The rows of a group lie close to one hidden flat surface of 8 dimensions, which passes through zero. Surfaces can cross.
In the rows, zero is written as 128.
Some rows, each with its group after it:
[131 137 125 168 133 120 106 108 138 124 185  88 131]  q_434
[113 133 158 130 113  72  85 156 128  94  67 167 179]  q_560
[144 129 138 153 166 105 149 129  78  94 124  62 152]  q_933
[169 102  86 196 160 156 122 135 131  97 149  79 105]  q_654
[159  65 124 166  76 160 125 111 101 127 130 138 176]  q_933
[ 84  63  99 166 120 155 105 131 130 153 133 138 109]  q_434
[118 139 108 153 127  64 144 140 124 148 186 116  91]  q_558
[170 121 138 119  90 151 103 134 153 149  92 112 127]  q_167
[125 139  81  80 151  77 157 146 167 132 145 174 122]  q_654
[112 136 136 129 165 147 160 105  94 118 137 103 130]  q_654
[150 182 152  77 156 152 160 143  98 167  85 187  84]  q_318
[169 162 170 105  91 124 129 132 116 147 125  87 130]  q_145
[114 106  54 128 146 165 162  90 175 118 176 195 119]  q_294
[105 106  98 114 127  90 151 156 113 165 159 149 107]  q_654
[149 104 102  82 127 150 142 156 132 121 127 105 139]  q_434
[174 177 108 107 174 132 171 115 148 123 163  99  94]  q_167
[115 146 153 139 129 152 103 104 147 117 120 103 134]  q_145
[128 154 146  96 136 104 147 159 101 110 111 137 121]  q_318
[ 99 143 130 165 134 128 128 105 147 121 105 172 105]  q_558
[175 196 156 148 151 132 160  98 126  88 104 123 105]  q_558
[132 126 136  73 105  73 114 172 133 157 135 123 143]  q_294
[142 160 141 104 152  75 150 124 105  94 161  69 164]  q_654
[127 156 145  94 109 101 131 124 137 144 158 115 137]  q_654
[136 165 115 119 134 129 112 129 177 124 176 100 103]  q_933
[120 134 126  78 144  86 157 101 124 173 138 158 172]  q_560
[148  77  69 168 143 117 100 140 189 109 100 111 137]  q_145
[116 133 180 138 107 118 112 151  99 145  86  67  93]  q_167
[119 135 156  86 112  73 105 156 131 118  98 124 165]  q_294
[130 148 162 159 138 106 114 140 109 140  92  86 103]  q_294
[149 169 134  52 116 160 142 104 162 130 191 112 145]  q_434
[134  91 105  84 124 175 134 152 108 140 130 153 144]  q_933
[ 97 130 165 120 139 148 116 125 102 155  77 134 118]  q_558
[112 111 130 147 135  73  94 120 107 176 148 158 170]  q_560
[136 142 130  89 132 126 167 138  77 122 173 158 135]  q_145
[160 169 133 125 168  80 172 145 101 122 118  95  95]  q_434
[190 134 107 106 128 186 145 133 146 127 104 172 117]  q_654
[153 139 138 129 120 173 177 111  83 145 153 131 100]  q_294
[139 147 150 152 113 159 102 158 115 134  69 202  85]  q_560
[130 126  79 126 154 110 145 134 156 139 195  88  97]  q_558
[ 59 126 113 119 155 174 119 118 169 133  74 143  82]  q_167
[ 97 135 122  90 130 138 125  95 158 105 192 117 170]  q_294
[135 119 115 166 158 153  98 100 126 172 153 173 146]  q_560
[ 80  78  71 138 137 106  98 171 147  97 185 109 129]  q_318
[160 111 104  91 112 119 122 146 166 121  99 156 156]  q_145
[119 123 119 190 149 152  74 117 141 146 132 177 112]  q_560
[ 68 103  87 142 152 104 138 134 124 130 186 122 106]  q_167
[177 133 150 125 124 138 137 133 129 127  18 148 128]  q_145
[ 60 122 120 104 125 120  96 169 124 175 165 117  72]  q_933
[118 160  96 149 172  75 135 111 172 129 170 147 103]  q_434
[125  94 151 154  79 150  81  83 159 163  72 174 182]  q_318
[129 108 110 154 130 126  60  98 201 127 121 142 194]  q_318
[166 184 162 128  85 101 102 141 172 158 115 127  87]  q_654
[101 102  99 139 137 202 102  96 173 121 142 140 144]  q_294
[ 93 118 154 140 105 146 162 107 106 108  95 122 107]  q_318
[133 150  97 112 171 133 141 116 172  97 137 132 135]  q_167
[ 92 109 133 190 109 122 116 121 133 100 103 128 106]  q_558
[160 101 114 133 126 179 116 111 121 143 146 156 157]  q_560
[167 127 164 134  88 156 121 126  91 119 138 103 159]  q_434
[150 153 140  87 138 117 146 154 128  85 118  72 134]  q_167
[145 149 155 199 137 146  82 144 115  94 108 116  98]  q_560
[116 126 129 145 127  96  93 119 161 138 122 131 154]  q_318
[ 99 154 148 128  87 147  97 130 167 168 147 150  71]  q_933
[ 93 140  91 123 170 114 133 116 178 137 124 164 102]  q_654
[ 83 103 133 205 131 127 128 113  98 151 119 131  83]  q_294
[153 114  91 132 120 186 156 122 137 140 154 140  90]  q_558
[163 156 161  72 134  64 120 152 100 127 131  99 195]  q_558
[170 109 104 117  94 181 155  72 177 171 133 175 145]  q_318
[140  58  91 129 118 111 137 173  93  95  93 177 174]  q_145
[107 162 165 151 147  95 135 120 113 107  66 137 120]  q_294
[ 83  95 140 149  88 141  73 113 141 130 150 138 165]  q_434
[203 151 116 132 135 110 151 133 119 106 203  55 140]  q_167
[ 94 153 158  89 140 128 161  98 137 105  67 121 136]  q_560
[135 119 111  93 107 144 119 130 179 141  87 169 137]  q_145
[ 86 103 124 135 155 176 118 121 114 128  88 150 130]  q_933
[112 136 114 100 197 151 149 126 112 120 104 126 121]  q_933
[173 129 141 124 118 155 121 148 132 116 127  44 119]  q_167
[119 134 175 146  93 117 127 127  79 160 113 152 121]  q_434
[138 142 123  96 105  79 135 147 119 149 212  97 134]  q_145
[ 57 100 120  96 166 120  79 152 153  83  81 139 176]  q_933
[125 127 189 180 126 150  84 111  82 118 112  83 160]  q_558
[120 152 169 132 126 138 155 117  85 177  95 146  79]  q_318

New rows. What belongs after each?
[157 129  89  69 129 134 125 146 163 147 179 113 131]  q_294
[161 144 121  82 116 121 153 154 140 106 121 143 128]  q_560
[119 129 122 186 139  89 153 125  97 132 148 107  88]  q_294
[133 111 106  64 133 167 159 178 106  81 146  80 122]  q_167
[107 117 130 174 118 100  86 120 139 120 171 112 147]  q_434
[ 69 157 127 139 137  84 125 123 148 182 144 142  49]  q_933
[118 151 130 117 130  67 163 128 111 137 178 106 118]  q_294
[157  82  85 173 116 112 134 134 129  80 161 122 166]  q_294
[128 127 157 134 116 121 121 132  75  85 170  94 172]  q_145
[ 87 102 159 109  80 120  79 158 116 146 101 159 143]  q_933
[107 122  83 135 137  80 164 110 156 170 148 189  98]  q_933
[ 87  94 109  75 121  80 148 180  79  79 163 136 165]  q_167
[161 151 137 146 127 142 139 106 141  93 113 145 129]  q_558
[126 130 112 129 169 197 103  89 158 127 128 136 150]  q_558
[172 124 134 140 117 193 134 110 141 157  91 121  92]  q_145
[115 104 144  92  97 195  85 135 132 164 102 150 141]  q_294
[ 82 126  94  79 190 154 134 124 156 173 129 100  90]  q_558
[ 46 119 173 162 104  98  84 111 126 144 122 107 132]  q_654
[132 141  98 106 132 158 123 136 169 150 184 123  87]  q_933
[181 199 191 135  69 144 129 113 127 152 135 119  80]  q_933
[186 127 138 110  90 102 129 153 138 175 101  99 111]  q_145
[145 111 128 127 114 170 113 139 108 169 157  93 110]  q_294
[171 136  98  95 152 146 126 139 156  74 147 121 163]  q_318
[ 61 120 130 128 171 161 101 164 114  45  86 130 114]  q_318
[112 111 112 169 136 113 150 113 124 110 130 155 113]  q_294
[ 94  91 131  83 140 219 105 153 106 124  68 164 148]  q_933
[ 82  96 143 177 108 125 122 118  80 157 175  99 106]  q_294
[143 169 112 129 126  84  98 139 211 131 110 142 103]  q_654
[ 83 103 144 137 117 134 147 150  48 153 144 120  96]  q_167
[157 155 108  96 157 138 173 105 125 109 155 190 152]  q_167
[116 118  90 103 150 115 150 162 126 118 192  57  91]  q_167
[ 73 116 134 136 113  79 130 127 134 112 114 125 125]  q_318
[ 92 135 162  92 121  89 152 127  79 139 144 114 157]  q_654
[ 90 148 151  94 125 126 168 122 119  99  62 166 117]  q_318
[164 131  90 174 142 169  93 117 201 114 141 114 100]  q_654
[139 136 119  93 127 144 155 107 137 101 166 140 159]  q_294
[168 164 115 136  87 105 135 112 185 142 189 135  99]  q_933
[ 81 104 133 173 107  97  98 115 130 180 132 138 123]  q_318
[140 104  98 155 141 134 127 134 119 113 167 106 133]  q_145
[179 136 102  80 122  66 168 167 126 146 118 148 124]  q_145
[163 137 139 151 120  56 162 122  94 121 135 105 147]  q_933
[118 116 146 188 110 105  87 159  83 177 143 150  95]  q_560
[126 104  82 146 178  95 189 106 104 144 136 142 120]  q_933
[101 130 142 101 118  93 135 127 144  85  83 150 161]  q_318
[158 115 154 154  83 151  97 131 131 177 104  99 108]  q_167
[149 138 136 133 129 181 165  74 118  55 129 152 179]  q_294
[125 104 117  74  90 142 113 162 146 147 125 178 144]  q_933
[125 136 101 107  95 118 134 138 164 187 179 169  72]  q_933
[180 155 115  93 109 124 166 124 149 145 153 163 114]  q_933
[ 88 103  96 150 148 123  98 118 157 158 147 175 124]  q_560
[111 125 153 150 102 146 111 116 130 180 117 107 100]  q_145
[133  68 109 129 107 152 125 156 112 131 119 119 134]  q_434
[170 141 102 131 148 123 152 153 126 170  88 153  68]  q_294
[139  62 125 155  59 110  83 158 132 163 113 103 139]  q_145
[195 140 166 147 112 190 119  87 122 152  99 129 154]  q_318
[131  99 129 174 100 103 110 124 115 124 173  66 149]  q_318
[104 108 115 132  82 109 124 132 117 192 204 161 116]  q_434
[ 84 105  93  78 120  94 100 164 199 119  99 135 126]  q_167
[199 146 134 125 126 185 144 137 130 128  73 161  98]  q_654
[ 82 135 145 167 135 156 105  93 140 136 104 159 112]  q_434
[ 79 112 100 120 174 120 111 129 131 190 180  94 108]  q_558
[ 65 162 164 125 129  77  92 116 175 143  94 124 121]  q_145
[115 147 122 131 109 132  75 106 222 130 120 146 126]  q_654
[141 152 112  88 164 132 202 123  79 117 172 168 120]  q_167
[157  84 100  88 130 141 158 175 107 124  74 137 129]  q_434
[114 137  92 134 171 159 123  94 173 158 138 191 112]  q_560
[174 145 102  83 170 109 189 162 116 126 112  95  92]  q_434
[132 131 148  76  61 115  97 142 164 150 111 180 154]  q_654
[136 141  90  55 128 119 129 132 189 110 198 113 159]  q_434
[111 133 106  76 137  86 110 161 166 162 138 134 123]  q_294
[127 164 151 118 125 113 160 128 109 144 105 162  90]  q_558
[ 71  82  94  76  96 100 140 172 141 158 104 170 110]  q_558
[199 150 107 174 157 153 160 105 121 119 143 159 110]  q_434
[124 128 179 111  50 116  84 138 134 156 161  84 158]  q_145
[131 135 135 163 150 139  76 104 158 130 116 119 149]  q_318
[121 129 110 162 137 119  93 141 158 102 130 134 120]  q_560
[ 98 175 158  70 146  98 116 132 147 153 121 112 124]  q_294
[127  76  89 166 131 128 168 107 101 165 152 151 115]  q_933
[ 71 147 165  99 113 181  91  88 164 119 130  97 146]  q_434
[145 134 128 123 124  49 175 145  85 150 153 111 123]  q_933
[178 140 124 146 132 174 132  97 142 109 115 204 153]  q_434
[192 134 145 138 120 176 163 115  92 101 115 132 137]  q_294
[123 106 127 144 106 182 103 109 149 125 110 156 138]  q_933
[114 139 122  61 147 111 188 154  73  84 143 164 150]  q_167
[130 132 163 152 129 147 100 110 109 125 111 116 156]  q_558
[158  70 107 137 102 119 145 168  77 146  90 159 125]  q_145
[109 131 132 203 171 136 131  80 126 107 113  95 114]  q_933
[131 131 118 119 155  66 181 126  97 136 113 142 137]  q_933
[135 123 104 176 147 103 109 125 112 175 203 114 122]  q_560
[117 126 122 204 150 120 119  92 114 140 171 124 124]  q_167
[143 171 164 113 143 156 149 110 110 131 128 105 114]  q_294
[ 87 146 145 173 187 169  80 125 136  83  91 108 114]  q_318
[143 161 142 136 111  88 144  89 168 111  87 178 139]  q_933
[ 97 137 170 150 150 131 125 123  80 132  88 101 113]  q_933
[178 141 134 126 111 189 156 110 108 155 148 133  98]  q_933
[ 82  99  98  98 118  68 127 139 158 121 143 120 154]  q_560
[143  87 146 162  73 177 106 125 111 102  94 166 158]  q_558
[158 164 149 174 161 154 138  73 100  94 131 151 160]  q_167
[127 115 105 170 163 148  77 117 164  77 151  77 159]  q_318
[ 83 116 109 123 167 142 113 146 130 137 143 110 106]  q_933
[150 118 102  58 124 156 170 172 104  94 158 106 131]  q_167
[ 93 126 159  97  67 119  79 169 135 154 118 156 117]  q_933
[130 195 176  86  89 142 118 150 136 171 134 137  60]  q_933
[ 90  98 108 138 105 135 181 116 109 127 152 116  85]  q_318
[152 138 108 109 143 130 169 134 103 133 173 119 103]  q_167
[168 111  89 106 127 175 129 147 140 182 151 137  89]  q_294
[125  83  85  79 113 131 126 160 172 107 130 123 147]  q_558
[106  60  85 146 141 153 107 129 135 113 148 120 160]  q_933
[118 145 100 115 181 160  91 139 159 145 125 175 112]  q_318
[106 132 150 111 102  88 148 149  92 139 112 137 117]  q_318
[ 63  95 114 114 144 170 115 150 109 175 130 146  89]  q_933
[129 134 123 174  81  95 152 123 135 116 127 213  93]  q_558
[ 86  80 130 170 136 127 104 144  87 132 137  84 135]  q_933
[ 84 136 165  83 103 123 124 130  96 120 123 187 165]  q_145
[149 111 119 168 123 148 109 130 104 159 173 124 120]  q_560
[139 147 109  62 114 105 125 162 172 133 161 152 126]  q_933
[114 145 123 151 134 141 112  91 163 134 148 178 130]  q_434
